The rows are grouped in 4 different ways at once. Each group adds its own fixed numbers to the row, and there is some noise. The rows also spread widely along 16 directions, which tell nothing about the answers.
In the rows, 128 means zero.
Known rows, each followed by its group in each grouping:
[111  91 182 129 117 148  77 139 142 139 118 115 119 132 142 109 116 157
 125 131 107 126 121 103 139 108 128 101 139 132 149 102 121 132 134 172
 100 102 165 130  99  94 190 144 139 150 106  76 155 121]
S muf F (2)
[158 141 160 156  91 124 157 130  99 147 180  97 151 117 148 107 171 110
 120 133 135 163 149 149 120 121 138 138 123 132 122 109 124 166 128 151
 132 140 120 156 124  94 162 147 127 176 160  85 118  83]
K manik N (0)
[107 136 173 101 139  99  67 163 159 124 115 144 151 171 127 124  90 121
 149 136  98 170 121 160 170 161 149 106 100 159 116 128 149 124 116 111
  96 119 103 119 111 160 164 139 116 148  78 134 129 144]
S muf C (1)
[ 85  67 140 103 162 152 147  71 111 153 178  87  94  79 131 191 151 107
 102 108 170 158 129 125 144  73 149 100 127 160  85 134 122 126 122 150
 136  63 146 118 110 106 124 119  80 117 131 142 142 174]
K Pebo N (2)
[126  88 119  93 156 147 146  91 127 138 157 154  72 158 144 126 155 134
  84 110 171 167 117 116 105 106 131 105 110 125 101 135 104 125  96 108
 115 146  69 140 112 168 132 109 107 129  97 121 148 142]
L manik J (1)
[148  76 117 127 122 129 202 110  85 124 178 160  70 166 152 179 160  85
  93 124 135 153 115 160 125 122 136 124  70 108 123 137  95  83 155 139
 108 142  86 147 132 155  97 115 120 164 115 114 122 159]
Q Pebo C (0)
[127 151 129 139  99 124  73 115 110 173 125 129 145 107  91 141  82  69
 116 110  78 134 186 192 117 177 184 137  74 151  91 157 143 117 140  63
  97 178 163  99 142 144 120 100 145 126  95 112 104 182]
L fule F (2)
[182 127 184 110  92 102 124  97 125 154 143  70 124 132 123 156  77 169
  95 152  94 120 120 158 153 147 129 157  73 146 126 120  88 181 103 161
 102 119 201 137 129 133 179 110 136 137 128 100  90  94]
M fule D (2)
[108 118 126 150 132 101  71 179 110 210 174 127 198  92 159 108 154 145
  99 124 137 208 178 153 134 122 198 129 138 194  95  92 170 150 118 108
 158 161 132  77 119  96 155 145 100 113 151  99 164 130]
P Pebo D (0)
[ 58  87 149 107 128 137  68 141 177  87 110  66 127 113 169 126  93 139
 116 119 155 127 148 105 137 151 144 104 128 157 148 116 155 118 135 116
 129 175 177 108 118  94 151 114 110 124 123 133 100 163]
M Pebo J (2)
[146 133 102 124  93  90 170  97  92 200 172 129 144 141 149 137 162 163
 100 116 166 148 157 141  91 134 132  89 126 122  79 143 104 171 100 108
 164 120 132 102 145 129 190 122 105 114 109 135 106 117]
Q muf N (2)
[134 141 109 144 141  97  53 175 155 176 103 162 179 144 142  75 100 139
 112 114 101 125 143 139 104 163 131 114 152 168 136 115 146 105 112  86
 156 158 113  93 114 114 159 137 164 113 111 119 125 138]
P Pebo J (2)
[150 140 122 139 176 107 119 177 160 165 100 138 161 149 167  97 117 131
  80 103 141 173 126 105 137 122 140  75 146 165 112 114 130 138 101 145
 177  77 105 100 120  89 137 183 118 124 109 120 146 152]
S fule C (2)
[119 136 158  80 149 116  62 118 173 193 112  91 162 125 120 118  73 150
  94 107 124 123 116 146 122 147 108 106 143 183 108 122 112 141  72 115
 156 136 145 124 113 141 196 102 116 100  94 138 123 113]
K manik N (2)
[ 89  98 131  93 140 170  52  91 129 147 120 118 137 104  72 140 122 136
 106 126 112 114  86 163  96 156 107 174 127 148 137 129 132  99 113 134
 126 154 145 157 130 154 133 115 175  88 130 108 107  91]
K manik D (2)
[128 178  80 130 165 164 156 101  96 107 138 149 161  89  74 115 196  63
 143 124 124 130 118 141 100 117  98 133 186 101 107 149 133 137 116 125
 140  59  96 147 129  85  78 199 162 131 147 152  99 126]
L fule J (2)
[ 81  77 120  50 111 136 145 115 145 166 103 136 145 148 112 176 126 162
 150 140 109  84  82 116  97 108  84 112 181 126 107 124  78  85 147 144
 132 139 168 125 143 139 185  64 119 158  90 177 145  86]
L Pebo C (2)
[144 175 199 118 112 157  93 196 143 146  71  77 159 124  92 142  64  99
 120 133  38 116 129 160 177 117 125  87 121 137 134 135  82 133 152 168
 105  98 187 137 125 102 153 156 119 178  88  99 141 141]
P muf F (2)
[139  99 124 121 125 140 100  89 138  78  70 144 103 117 103 125  88 103
 152 121  87 108 154  99  91 123 158 171 110  98 126 137 136  96 190  95
  74 153 212 113 160  89  81 110 186 158 131 111 112 138]
L manik J (2)
[ 84  52 112 104 139 112  89  78 122 107 165 209  99 144 115 126 148 133
 164 134 127 180 132 120 100 131 187 191 106 143 108 118 188 103 146  81
  62 157 126 108 122 147  99 102 154 122 129 124 146 129]
S fule F (1)
[106 113 107 121 169 130 151 109 133 119 168 119 150 103 126 117 174  99
 117 115 154 155 121 112 104 104 122 156 170 146 118 117 139 129 125 127
 154 131 126 142 127  76  86 146 131 126 179 144 121 106]
K muf N (0)
[107 116 149 182 134 155  98 137 109 161 163 102 129 100 150 118 156  58
  90 100 156 161 148 154 144 127 144  92 109 155 127 126 157 102 121 147
 143 104  84 141  87 113 141 173 126 139 126  76 126 176]
K fule N (0)
[ 86  70 127 151 108 126 165  63  73 138 147  96 119 107 153 172 194 155
 139 125 186 129  93 117 122 121 101 112 131 119 107 129 153 124 151 205
 162  19 142 131 137 115 171 164 145 137 142 114  87  94]
L fule N (2)
[122 151 145 141 105 109 167 138 122 126 119  76 186 142 168 117 182 133
 116 109 189 180 124 138 131 162 124 112 116 134 111 123 135 165 122 161
 197 125 107 154 165 100 153 165 108 162 127 113  80  80]
K Pebo C (2)
[ 56 119  74 133  84 111 147 137 116 125 146 166 145 145 140 128 168 101
 155 118 164  96 144 132  75 164  97  70 167 106 121 149 161  82 144  92
 160 133  92 116 136 120 165 137 131 136 106 173  79 147]
K muf N (2)
[120 118 153 133 135 183  77 129 142 207 133 104 125  85 111 116 111  43
 107  90 100 117 145 149 113  80 139 105 138 164 106 123  99  95 127 110
 117 152 125 147  85 128 146 102 127 176 102  97 170 162]
P fule D (2)
[ 65 171 101 143  97 102  92 217 115 146 120 185 214 152 119 117 162 119
 180 155  99 129 119 174 130 183 108  80 171 140 130 125 181  93 141 125
 149 100  83 106 124 130 186 189 136 154  97 168  96 126]
S fule D (2)
[171 162 119 146  82 112 102 148 115 191 164 159 117 141 135 108  99 107
  78 125 100 109 180 172 109 158 137  73 101 131 119 138 105 142  90  83
 129 153 109 108 104 140 191 120 129 121  92 110 118 176]
K manik D (2)
[ 61  61 182  85 104 138 102  92 116 191 158  64 107 124 140 211 110 151
 105 125 134 127  81 190 164 152 123  96  76 177 106 130 108 100 124 175
 133 102 143 140 114 190 209  75 104 135  87 122 100 126]
S muf C (2)
[ 97  94 160 110  75 109 115  91 106 135 149 122 133 124 134 156 148 139
 154 126 156 170 166 135 132 131 172 115  89 126  81 135 159 144 148 105
  98 137 161 102 140 138 184 115  94 146  93 125 115 136]
K fule N (0)
[122  63 109 103 121  91 146  65 130 168 150 145  77 162 162 159 106 171
 106 119 134  77  73 124 102 144  76 118 119 156 131 125 105  92 117 162
 151  89 127 126 113 156 178  78 149 132 107 143  96 111]
M manik F (2)
[105  99 149 142 134 183  74  70 127 140 140 101  86  72 113 136 108  33
 113  85 119 121 173 139 128 113 167 111 100 142 106 152 137 100 137  95
  86 130 148 125  95 117 109 112 131 145 106  95 133 211]
L fule F (2)
[116 158 123 114  86 124 153 168 110 142 183 146 160 118 124 122 159  89
 143 143 106 173 208 143 114 103 195 116 149 123  86 121 119 164 139  63
  97 211 144 101 137  93 138 106  81 172 122 144 166 149]
L Pebo F (1)
[ 75  71  80  81 120 102 150  76  78 147 180 199 147 122  88 181 195 162
 166 151 133 153 115 139  83 118 141 163 159 120  79 134 156 113 155 108
 110 116 146  99 151 137 125 105 128 101 134 176 130  98]
K muf N (0)
[ 91 118 128 124 142 109 129 164 139 136  96  72 163 124 176 147 118 176
  78 103 170 165 135 104 153 143 148  86 125 157 111 128 142 147 130 171
 196 100 168  83 157  80 132 166  86 106 120 128 113 145]
M Pebo F (2)
[120  84 105  78 167 133 147  76 154 105 128 119 116 121  98 148 103 115
 123 126 117 109  90 118  91 126 110 197 144 149 124 127 120 108 133 124
 118 143 182 150 144 106  71  94 173 123 166 161  91  99]
S fule N (2)
[126 148 131 146 122 123  74 114 114 186 108 134 183 138 100 105 139  98
 142 114 100 115  84 201 103 182  93 147 125 157 126 137 132  81 125 130
 159 122  78 164 124 167 159 130 188 159 109 103  82  82]
P Pebo J (2)
[146  61 162  81 165  96 135  92 177 140 170 137  93 164 167 119 105 134
 137 124 140 141 100  88 133  78 119 129 140 184 114  97 107 130 104 121
  90 125 131 133  79 124 169  79 105 166 123 145 160 120]
L fule N (0)
[ 57  91 135  90 114 135 120 115 159  94 120  76 122 123 143 148 114 124
 126 109 174 116 136 103 117 145 119 105 130 134 124 142 140 117 138 109
 136 163 174 127 145 105 145 105 105 129 119 155  79 145]
K muf N (2)
[ 88 103 172  67 152 188 164 104 138  96 149  94 121 121 111 148 189  97
 141 130 143 155  83 113 131  64 108 128 164 121 108 112  89 141 133 161
 101 134 126 192 113 110 126 126  94 194 127 135 158  89]
L muf C (2)

New rows, each followed by its group in each grouping:
[121 135 116 143 176 104  88 194 155 163 113 169 162 158 162  84 123 138
  91 112 147 160 133 103 130 136 126  56 167 159 124 117 155 125  90 114
 159  91  81  93  98 107 165 190 123 103  98 128 152 167]
L fule N (2)
[104 144 156 110 104 137  94 123 163 128 159  77 138 110 114 127  87  57
 132 120 101 115 155 171 130 159 143 142 112 174 134 123 129 131 118  84
 104 207 161 154 114 115 135  77 116 164 130 141  89 145]
K fule F (2)
[ 97 120 117 112 180 147  76 111 133 111 122 164 146 104  87 114 128  85
 142 115 113 161 130 144 103 130 158 154 138 145 109 134 166 103 133  91
 108 129 121 120 120 112  77 156 159 118 134 135 130 149]
S manik N (2)
[100  70 126 116 150 127 114  77 103 162 173 130  75 122 135 181 122 138
  84 123 153 123 108 144 145 137 118  89 104 156 108 141 137 106 100 143
 123  51 119 112  94 158 162 128 129  80 106 132 106 180]
L fule N (2)
[ 74  94 166  96 144 164  86 205 187 103 108  75 134 120 131 149  63 118
  78 143  89 120 125 120 160 125 141 116 136 169 166  98 123 102 134 149
 106 179 195 129 115  84 126 118 112 125 135 125 138 155]
K fule C (2)
[ 93 118 147 156 109 147  70  99 151  96 117 126 127 104 128  92 133  55
 186 105 128  94 146 122 113 142 113 107 140 128 148 130 168  92 151 105
 102 120 120 149 100 101 153 134 164 182 114 119  91 152]
K fule J (2)
[ 87 124 119 114 132 132  48 107 156 168 137 122 167  99 110 104 117  91
 133 108 123 143 150 155  97 149 154 158 133 175 104 124 161 115 111  67
 124 197 131 119 115 136 136  97 141 126 122 134 123 134]
M fule D (2)
[ 87  78 156  91 143 142 170 122 124 100 102  92 127 147 146 177 167 159
 130 121 161 160  61 104 156 103 107 116 121 131 121 122 118 112 161 225
 146  71 135 159 157 115 127 154  93 171 118 123 130  80]
K manik F (0)
[111  67 118 145 132 114  91  97 130 151 130 177 119 150 149 105 150 132
 145 112 152 111  99 115  95 140  99 131 132 141 141 121 150  70 133 136
 140 118  93 130 111 141 159 122 166 139 115 113 126 117]
K Pebo D (0)
[215 158 110 142 153 100 159 140 143 101 112 168 130 166 135  79 106 104
  89 118 121 148 158  96 107 125 132 134 117  98 130 130 119 152 112 100
 114 128 122 115 125  79  82 181 155 125 132 117 125 161]
M fule N (0)
[169 112 118  65 166  75 151  71 162 114 169 166  95 159 115 149  84 129
 144 144  97  95  88 121 136 123  90 148 140 161 122 126  98 130  95 113
  92  79 138 131  99 127 133  85 126 135 128 200  95 132]
K fule J (0)
[156 102 149  99 126  59 136 125 184  93 128 137  67 209 178 122  29 132
 108 119 128 111 132 122 131 181 127 101  59 151 142 137 116 118 108  79
  99 158 139 119 122 153 150  84 130 142  86 148  69 179]
S muf N (2)
[106  99 130  96 135  78 122 128 164 134  66 178 166 162 141 133 112 102
 194 103 128 182 142 103 116 113 182 128 125 151  55 131 157  97 187  68
 104 150 143  85 169 130 117  93 106 207  74 164 155 133]
L fule C (2)
[159 127  93 154 159 154 178 181 121 139 162 163 115 137 159  85 169  78
  74 111 126 134 144  97  99  73 115  85 176 118 145 116  97 114 121 138
 150 137  81 129  93  65  99 172 118 149 140 104 172 163]
P Pebo F (0)
[126 130 134 135 131 105  92 129 102 183 103 174 189 158 111 121 173 175
 123 137 125 181  94 162 122 164 131 135 124 136  99 119 157 131 120 150
 147  91  93 121 146 157 169 175 164 112 101  95 130  76]
L fule C (2)
[134 179 146 107 145 120 127 128 143  86 107 139 183 128  90  95 158  93
 191 130 115 166 120 132 120 120 134 156 146 121 100 132 138 160 141 111
 111 117 131 152 146  94 103 173 133 187 129 145 116  90]
S muf D (2)
[160 160 178 141 135 125  57  92 134 123 129 141 161 121 112  59 152 100
 158 109 131 164 149 132 134 142 134 123 124 128 116 129 154 169  92 112
 105 101 103 140  99 101 169 181 134 140  97  90 138 128]
K Pebo F (0)
[145 107 180 154  88 128 108  93  96 150 104  75 132  94 126 152 115 116
 135 116 119 124 142 150 141 128 145 136  78 130 109 133 120 133 166 164
 128  84 194 129 147 114 157 138 152 169 121  77 106 122]
P Pebo D (2)
[ 63 102 181 123  94 128  85 113 126 120 121  95 171 139 129 139 167 113
 171 128 145 165  88 181 137 178 127 162  97 159 131 112 165  94 157 147
 129 167 104 178 142 154 165 115 145 192 121 104  89  62]
K Pebo C (2)
[ 84  71 133 150  93 130 127 141 116 133 119 156 122 146 145 144 154 111
 162 131 133 119 105 139 111 128 121 123 121 131 140 116 142  60 187 156
 125 131 117 140 132 135 149 118 149 197 117 109 126 113]
K Pebo D (2)
[ 88  95 155 107  92 126 140 119 129  76 107 117 120 150 162 136 153 146
 139 122 186 166 157  86 118 124 154  90 106  91 106 134 157 141 151 109
 101 149 152 107 146 114 157 147  94 156  84 124 122 148]
M fule N (2)
[ 92 138 154  71  76 110  98 142 154 124 107 117 208 158 128  93 158 178
 177 143 138 145 126 135 100 177 116 129 163 125 113 114 139 162 112  97
 132 207 144 138 150 125 214 112 118 160  97 145 108  51]
S Pebo C (2)
[106 150 160 127 118  89  63 154 154 186  60 131 218 136 131  87 126 118
 177  96 130 182 140 136 117 131 153 100 140 160  71 130 161 129 154  96
 149 126 125 102 146 132 179 140 121 184  74 120 144 101]
P muf N (2)
[109 134 145  73 144 141  78  59 141 107 117 108 173 136  76 116 146 101
 140 111 142 157  91 186 102 200 113 207  95 141 110 145 144 125  94  90
 125 217 105 188 153 171 110 105 158 118 122 131  68  74]
K Pebo C (0)
[142 145 129 134  89 106 152  98  83 190 204 135 131 140 121 146 147 107
 111 129 122 135 135 204 106 166 121 120  92 140 107 140 108 143  95 115
 135 126  89 146 112 169 175 112 140 142 118 123  80 123]
S muf N (2)
[104  93 158 113 128 153 124 117 121  92 184 126 115 113 121 132 167 116
 148 156 100 132 112 114 140  91 118 152 154 132 156  99 139 134 136 168
  69 114 149 150  78  81 139 144 129 158 157 115 148 112]
M fule F (0)
[180 118 135 158 148  85 119  96 128 140 104 116 143 142 135 116 107 172
  97 124 123 138  85 136 119 169 123 191  89 150 143 120 130 143 128 174
 164  78 163 139 164 110 104 148 207 114 165  83  67  64]
K muf J (2)
[ 67 150  90  99 118 183 154 146 108  99 133 132 149 119  99 137 187  87
 121 129 130 114 123 143 100 139  93  97 177  91 134 151 122 104 128 124
 139 160 105 145 128 106 116 158 114 134 116 155 116 143]
M Pebo F (2)
[ 83  75  96  71 119 157 137 101 114 133  99 180 105 145 117 152 162 178
 130 122 162 117 111  95  75 107 110  86 149  83  94 145 115 105 134 128
 126 116 135 110 152 148 161 129 114 117  68 146 148 133]
S manik D (2)
[147 158 161 100  97  96  94 158 166 157  87 155 179 192 137  69 119 165
 155 126 118 142 122 117 110 156 113  90 147 133 114 122 118 159  99 106
 117 153 118 132 121 137 220 133 118 177  56 128 133  86]
S fule F (2)
[ 71 107 126 119 118 179 101 127 134 129 134  79 152  66 110 147 134  68
 140 126  94  98 135 132 121 105 120 142 171 140 141 119 132  86 169 147
 120 157 174 140 112  81 117 111 140 161 156 127 123 130]
M fule J (0)
[ 92 149 121 136 162 125  95 163 145 163 124 155 212 102 117  90 179  70
 189 109 124 173 123 126 123  84 134 121 202 170  97 109 160 109 153 126
 153 101  89 127 116  82 128 163 108 185 134 152 172 102]
K muf D (0)
[ 65 123 130 132  89 122  81 132 129 158 143  77 163 109 156 127 139 130
 110 112 176 161 164 167 121 196 172 105  97 163 106 131 174 134 114  99
 160 185 122 117 141 142 174 119 110 123 106 115  66 141]
S fule J (2)
[ 68  94 102 118  87 103 156 147  88 143 177 180 152 141 143 161 194 135
 154 150 134 179 153 149 105 128 173 121 134 127  92 114 160 115 173  95
 114 167 121  98 152 129 154 110 110 157 121 146 136 122]
L muf C (2)
[123 125 127  76 121 151 111  94 148  56  89 165 115 149  92 106 134 151
 161 142 123  98 128  77  90 132  99 120 163  68 130 144 124 141 123  90
  66 137 168 130 132 108 154 138 151 131  90 146 109 128]
L fule J (2)
[133 168 108 151 143 156 107 104 121 167  97  78 191  92  91 103 136  63
  90  81 121 154 134 181  87 171 141 198 108 144 114 149 129 118 133 117
 184 195 132 159 171 114  56 133 179 132 157  90  92  96]
M Pebo F (2)
[104 140 109 157 129 144  86 144 120 163 153 142 122 128 134 114 127  95
  78 106 143  96 140 165 116 171 100  60 123 138 144 149 134  99  83 114
 166 115  73 122  91 139 170 159 131  93  96 124  97 196]
K Pebo D (2)
[ 98 112 143 102  96  69 109  82 122 148 111 125 161 155 150 135 144 176
 168 120 173 151 116 135 119 174 124 107 114 148  81 134 163 140 125 116
 152 105 129 114 155 158 211 120 120 146  87 147  81  85]
L manik N (2)
[148 131 115 117 173 107 128 143 172 116 179 133 133 168 162  82 118  62
  88 113 136 155 117 161 111 174 124 170 115 182 150 110 128 106  80  75
 138 246  61 171 108 133  83  96 142 148 161 133  96 126]
L Pebo C (0)
[126  58 119 130 133  88 157 153 129 106 123 165  96 173 185 152 118 194
  95 139 146 163 121  86 132 126 160 108 101 125 136 108 138 122 159 158
 127  93 159  81 151  94 123 152 133 118 121 107 133 145]
S muf C (2)
[106 140 140 112 103 103  46 143 140 158 129 173 167 135  80 122  77 107
 189 157  34  81 126 173 122 160 108 125 161 153 141 126 143  91 140  94
  83 109 155 113  89 129 193 111 176 148 104 157 111 130]
S muf N (2)
[118 124 147 152 137 103  44 163 155 180 130 154 156 144 132  93  91 106
 132 129  93 119 123 154 139 146 112 101 149 181 153 112 151  86 110 122
 136 100  93 116  80 134 190 132 156 134 112 116 138 141]
K Pebo N (1)
[112 152 151 147  75 155 107 143 102 115 180 128 141 110 111 114 164  45
 162 137  84 140 173 180 122 132 149 124 122 109 137 129 138 117 156  99
  66 185 108 152  94 115 146 125 131 201 123 103 119 151]
M muf J (0)
[143 152 172 117  97 127 177 169 139 149 150  70 164 119 145 129 138 129
 118 139 123 148 151 113 136  76 126  93 168 136 113 107  84 186 124 154
 140 120 174 140 129  63 176 131  85 187 134 129 142  94]
K muf N (2)
[ 65 135 138  93 104 106  96 186 154 119  52 113 207 141 114 153 106 142
 164 136 110 156 122 143 136 163 156 143 123 145 106 125 163 111 181 123
 134 183 180 109 185 129 133 125 117 169 101 154 110  98]
M fule D (2)
[182 134 101 166 111 132 141  98  69 180 169 178 114 146 105 132 154 103
  70 126 109 136 128 191  95 169 132 150  77 111 126 148 114 106 111 121
 127 133  73 149 126 164 115 140 184 106 118  81  95 140]
K fule J (0)
[100 153  81 110 150 153 155 106 134 101 148 116 141 104 126  98 179  97
 102 105 191 114 151  95  80 131  88  87 193 102 110 147 136 158  79  91
 166 133 114 134 124  77 123 172 115  92 136 163  90 152]
L fule N (2)
[146 109  90  92 159 132 163  70 114 133 137 151 115 127 123 133 156 166
  81 122 166 129 121  87  94 114 113 119 152 105  94 139 113 166  86 122
 141  87 147 109 142  99 127 150 135  67 123 142 121 135]
L fule C (2)
[118  88 149 109 147 147  99  35  98 138 121 126 111  98  85 165 148 149
 155 136 117 126  71 135 135  99  98 168 120 124 108 131 131 119 139 196
 117  11 147 143 119 140 140 149 166 127 137 115 132  87]
M manik D (1)
[ 73 110 148 126 122 171  88 119 124 110 114  96 140  99 116 126 165 129
 135 121 153 111 102 121 122 133  92 105 152 120 145 128 139 114 127 167
 145  98 137 149 116 107 170 165 138 129 117 112 109 119]
K Pebo D (2)
[ 88  70 145 104 135 128  81 102 122 194 146 131 147 123 120 158 149 118
 146 116 123 190 116 163 134 112 176 141 106 181  85 118 143  94 150 120
 105 143 114 119 120 172 151  88 108 161  98 120 157 115]
Q fule J (0)
[ 86 102  89 105 129  80  88  73 115 109 144 198 137 128 108 136 139 148
 164 126 149 146 149 126  95 166 154 126 132 132  89 147 201 126 128  64
 114  95 140  73 137 127 143 136 142  76 112 174  92 157]
K manik N (2)
[102  99 135  67 134 108 148  53 143  97 124 140  98 158 128 143 136 140
 171 110 174 123 104 102 112 128  93  91 128 117  87 159 119 134 111 107
 115  77 127 132 124 146 168 118 102 147  74 181  96 135]
S muf N (2)
[ 81 106 145 154  94 123 115 150 117 142 116 138 174 130 126 127 163 101
 187 139 103 125  98 143 107 127 110 147 157 139 145 106 159  73 198 165
 134 115 127 155 134 104 152 136 176 208 144 112 115  64]
K muf N (2)
[183 149 139 170 111  86 107 132 155 140 128 114 138 155 182  60 108 115
 121 103 135 130 149 128 113 164 129 113 108 146 146 113 132 144 110 114
 146 144 110 135 117 103 167 134 163 173 132  92  90 112]
Q manik J (2)
[132 116 134 103 144 153 136 105 106 132 200 129 106 117 104 138 166 143
 103 163 115 116 106 130 129 102  92 116 172 123 149 112 109 163  82 160
  97  67 133 145  74 102 177 163 139  98 150 129 129 119]
Q fule N (2)
[ 60 104 173 154  89 154  45  96 112  82 157 133 117 119 116 107 163  95
 192 147 104  96 108 156 142 171  99 116 132 122 177 120 183  97 149 144
  69 100 122 161  73 119 192 154 182 161 124  89  89 127]
L muf F (2)
[112 131 128 109 153 171  98  83 129  97 155 136 134 112  97  72 185  88
 139 120 134 145 116 117  84 119 110 167 164 121 132 124 145 142 105 106
 106 166  96 183 105 105 106 150 159 138 156 105 130  90]
P manik F (1)
[190 151 117 154 160 107  73 135 169 158  82 171 183 107 129  37 117 123
 153 108 102 125 162  53 101  76 130 128 203 132 120 105 134 162 122 115
 133  81 164  84 104  35 138 177 162 140 135 118 181 126]
M fule D (0)
[140 116 124 161 133 100 136 175 133 135 116  96 174 134 188  82 145 162
  92 124 150 149 125  96 110 136 121 140 156 146 149  87 152 140 135 173
 189 139 139 128 144  62 137 183 161 133 182  84 107  71]
P manik N (0)
[125 126 153 120 143 157 117 107 139  69 141 130 133 132 128  82 190 115
 108 121 187 204 143 111 110 138 159 146 115 110 118 119 159 182  96  99
 102 176 103 158 128  97 111 176 122 121 127  94 125 121]
K fule C (2)
[132 133 156 110 148 165  91 102 127 170 192 126 119  84 110 108 156 101
 115 126 127 132 148 135 131  77 120  77 165 148 106 119 104 171  64 124
 101  80 116 130  52 104 188 149 102 126 110 121 163 163]
S fule D (2)
[116 126 120 116 136  70 113 157 135 152 140 198 187 170 134  97 156 175
 173 154 100 142  93 126 116 135 110 124 187 160 133 100 144 127 121 141
 135  84 105 110 111 107 184 152 146 151 120 153 144  80]
S Pebo F (2)
[ 88 139 145  76 109 135 117  98 155 132 105  91 158 115 110 136 125 103
 176 116 121  89 121 122 125 123  92  97 173 138 100 143 109 132 127 120
 126 123 168 137 128 116 184 103  99 178  90 175 110 114]
L fule F (2)
[134 144 170 119 142 147  75  65 124  78 102  96 144  92  68 128 119  85
 144 112 112 162 137 148 146 156 165 186  77 126 103 152 163 151 135 122
  78 115 181 142 150 109  77 161 147 121 131 104  92 134]
K fule F (0)
[121 105  92 115 110 159 131  95  91 231 134 150 124 131 105 160 131 106
  75  98 118 116 117 187  60 140 113 119 114 123  94 153  94  71 124 113
 158 166  91 136 140 188 141  86 155 124  88 112 129 125]
M manik N (2)
[ 76 105 116 115 130 160 102 100 112 165 191 125 118  90 111 158 142  72
 112 122 116 126 143 166 121 131 145 117 135 166 111 131 138 107 115 103
 109 149 124 128  96 130 133  98 116 124 126 136 124 171]
L fule F (2)
[138 158 133 101 113 175 125 171 140  98 108 164 150 147  84  79 158 110
 159 152  66  94 121 101  91  95  83 118 204  78 167 113  93 132 131 127
  75 161 150 158 105  72 155 155 154 174 120 124 161  91]
Q fule F (2)
